The first 5 rows are patterns. Each new row is the sum of 2 different patterns, raised or lowered, with some noise. Before adding, each is slid sideways (what falls off one end comes back at the other) and multiplied by a number that may be negative. Names go in the order of the patterns.
Known rows, each followed by the names of its patterns:
-3.308; -0.377; -0.207; -1.115; 0.102; 0.612; 0.668; -0.549; 0.090; -2.183; -1.336; -0.307; 0.235; -0.611; 1.648; -0.059; 0.285; 0.133; -1.262; 0.168; -0.405; 0.746; -3.308; -1.053; -1.499; -0.025; 0.593; -0.171; 0.487; -0.230; 0.055; 3.000; 0.558; -3.308; 2.768; -0.528; -1.276; 0.122; 0.743; -0.152; 0.716; 0.283; 0.004; 0.181 | k_592
0.451; -0.206; -0.018; -0.034; 2.215; 1.961; 3.210; -0.600; -3.308; -0.088; 2.234; -0.324; -0.829; 1.265; -0.689; -0.192; -0.657; -0.044; -0.296; -0.324; -0.170; 0.678; 1.276; -0.729; -3.308; 1.400; -0.680; -0.771; -0.044; -0.260; 0.898; 0.078; -0.120; 0.381; -0.403; -0.274; 0.314; -0.256; 0.437; -0.496; -0.124; -0.639; -1.458; -1.524 | k_201
1.314; 0.791; 2.799; -0.772; -0.838; 1.608; -0.563; -0.224; 0.874; -1.602; 1.325; -0.541; -2.498; 0.247; -2.341; -1.879; -0.530; 0.669; -1.815; -0.535; 0.081; -1.441; -1.339; -0.914; 1.105; -0.132; 0.262; 0.821; 0.854; 0.535; -0.053; 0.950; 0.230; -0.284; 0.355; 0.100; 0.147; 1.666; 0.601; 1.767; -0.644; -0.907; -0.386; -0.386 | k_634
-1.885; -2.049; -1.443; -2.300; -2.390; -0.220; -0.257; -0.796; -1.572; -0.940; 0.968; 0.791; -0.569; -0.229; -0.609; 3.050; 0.113; 3.308; -0.759; -0.687; 0.501; 2.971; -0.992; 1.483; 0.841; 1.354; 3.308; 0.844; -0.923; -0.933; 2.392; -0.569; -0.112; -0.001; 0.088; 0.249; -0.796; -0.485; -1.696; 0.085; 0.292; -0.080; 0.560; -0.226 | k_994
-3.308; 1.845; -0.265; -1.695; 0.830; -0.368; 0.971; -0.756; -0.469; -0.525; 1.174; -0.141; 0.300; 0.806; 0.353; -2.132; 0.572; 0.506; 0.427; -0.198; 0.059; 0.366; 1.744; -1.096; 2.890; -2.045; -0.521; -0.015; -0.263; 0.605; -2.968; -0.602; -2.442; 0.053; 0.115; 0.096; -2.351; 0.470; 0.786; -0.056; -0.249; -2.571; -0.029; -0.803 | k_141

New rows, each followed by the names of its patterns:
-1.058; 0.666; -1.658; -1.822; 0.684; -1.783; -1.177; -1.765; -0.919; -1.366; -1.472; -1.506; 0.107; -0.560; -0.878; -3.487; 0.161; -1.669; -1.875; -0.117; -1.006; 0.611; -1.178; -1.321; -0.716; -0.537; -1.392; -0.862; -0.973; -0.542; -0.568; -0.969; -1.213; -1.116; -3.024; -0.552; -0.613; -1.090; -0.816; 0.767; 0.884; 2.139; -1.265; -4.336 | k_201 k_141
4.081; 3.628; 4.988; 1.784; 2.034; 1.584; 2.384; 2.886; 2.639; -1.596; 1.966; 5.461; -0.994; 2.449; 5.111; 1.782; 1.118; 2.125; 1.737; 1.831; 2.078; 0.808; 6.563; 0.356; 3.798; 3.798; 2.064; 1.751; 1.203; 5.009; 2.447; 6.136; 3.358; 2.580; 1.889; 4.336; 0.158; 1.986; 1.936; 2.396; 5.473; 2.290; 3.287; 3.791 | k_592 k_141
0.661; -0.621; -0.805; -1.068; 1.079; 0.820; 0.488; 2.455; -1.087; -0.321; -2.360; 1.451; 1.240; -1.042; -0.316; 1.565; -2.276; 3.677; -0.337; 0.981; 3.042; -0.021; 4.799; 2.766; 2.809; -0.056; 2.105; 0.839; 2.113; 1.515; 1.223; 1.440; -0.233; 2.540; 0.318; 0.239; 2.240; -1.496; 0.794; 0.923; -0.078; 1.332; -0.657; 1.107 | k_634 k_141
-1.218; -1.074; -1.679; -1.127; -0.825; -3.378; -1.355; 1.645; -2.743; -1.586; 0.026; -1.109; -1.469; -0.829; -1.609; -1.245; -0.329; -1.808; 2.334; -1.415; -1.403; -0.354; -1.193; -1.298; -2.527; -0.924; -1.864; 0.534; -0.078; -0.771; -2.131; -0.298; -1.951; -0.844; -1.296; -2.217; -0.149; -1.326; -1.937; -0.884; 1.378; -0.784; 0.177; -1.386 | k_592 k_141
1.496; 2.229; 2.185; 1.435; 1.099; 2.819; 0.424; 2.720; 1.503; 1.123; 2.080; 2.244; 1.737; 2.245; 1.771; 1.535; 2.166; 0.373; 1.936; 1.384; 1.327; 1.563; 1.386; 1.454; 1.660; 1.572; 1.108; 1.294; 2.710; 2.973; 3.127; 2.209; 0.276; 2.037; 2.990; 1.088; 1.280; 2.361; 1.616; 0.247; 1.051; 1.242; 1.885; 1.877 | k_592 k_201
1.593; 0.781; 0.213; 1.948; 2.208; 1.693; 3.013; 1.729; 1.034; 0.891; 0.739; 0.725; 0.368; 2.252; 0.674; 1.302; 0.414; 1.383; 2.855; 2.493; 2.079; 1.771; 1.392; 5.054; 2.481; 2.526; 2.930; 1.284; 1.750; 3.769; 1.604; 2.725; 3.132; 2.994; 3.998; 2.652; 0.133; 1.395; 3.324; 1.272; 1.949; 2.206; 2.300; 1.891 | k_592 k_994
3.866; 1.526; 3.303; 2.107; 0.906; 3.413; 1.768; -0.191; 3.261; -0.057; 4.020; 2.911; 2.350; 2.458; 1.618; 3.254; 2.526; 4.500; 1.524; 2.062; 2.386; 4.644; 1.336; 1.736; 1.154; 2.010; 4.350; 2.410; 2.517; 5.925; 0.499; 2.695; 3.650; 0.753; 2.502; 1.046; 3.248; 1.180; 2.082; 0.438; 2.441; 2.263; 1.406; 2.050 | k_592 k_141
-2.821; 1.888; -2.129; -2.277; -1.554; -2.179; 2.053; -3.446; 0.965; -3.827; -2.139; -0.692; 1.504; -3.899; 0.311; 0.133; -0.002; 1.742; -2.296; -1.766; -2.570; -1.491; -0.332; -1.565; -2.455; -0.467; -1.348; -1.089; -2.556; -3.028; -1.546; -0.198; -1.491; -0.594; -0.671; -2.808; -4.927; -2.021; -3.091; -3.118; -1.582; -1.443; -1.476; -1.019 | k_994 k_141
1.253; 1.573; 2.891; 1.590; 1.685; 3.425; 1.334; 1.722; 0.983; 2.175; 1.179; -0.105; 1.894; 1.721; 1.467; 0.904; 1.428; 1.278; 0.921; -0.438; 2.430; 0.816; 0.613; 1.008; 1.748; 1.319; 0.881; 0.166; 1.162; -1.051; 2.626; 1.600; 1.249; 2.222; 0.812; 3.331; 1.678; 2.144; 1.310; 1.026; 1.356; 1.517; 0.668; -0.004 | k_592 k_141
-0.704; -0.157; -0.101; -0.015; -0.432; -1.677; -2.042; -0.636; -0.838; -0.476; -2.714; -1.403; -3.219; -0.881; 0.712; -1.141; -2.521; -0.742; -2.243; -1.640; -1.906; -2.990; -1.542; -1.511; -0.723; -1.552; -1.948; -1.101; -0.698; -0.980; -1.516; -0.494; -1.016; -0.095; -1.119; -1.518; 0.456; -1.193; -0.819; 0.518; 0.263; -0.239; 0.579; 0.867 | k_592 k_994
-3.481; -2.121; -2.997; -0.813; -1.676; -2.079; -1.350; -3.204; -2.376; -6.319; -1.616; -3.388; -2.940; -1.196; -2.159; -4.461; 0.095; -4.235; -2.070; -0.349; -4.072; -0.460; 0.333; -0.977; -4.185; 0.140; -1.369; -2.157; -0.929; -0.841; -0.311; -2.769; -0.653; -2.144; -3.134; -2.896; -2.852; -1.772; -1.755; -1.019; -0.834; -0.850; -0.864; -2.128 | k_634 k_994
-2.442; -1.247; -1.642; -3.021; -1.182; -1.457; -1.670; -2.682; -3.069; -2.034; -2.908; -3.933; -1.684; -2.302; -3.297; -1.936; -2.069; -1.871; -2.404; -2.586; -3.212; -1.874; -2.992; -1.652; -1.392; -2.037; -2.713; -2.636; -2.151; -3.313; -1.997; -1.720; -2.692; -1.195; -2.445; -1.521; -2.419; -2.925; -1.985; -0.934; -1.731; -2.218; -1.584; -3.014 | k_634 k_141
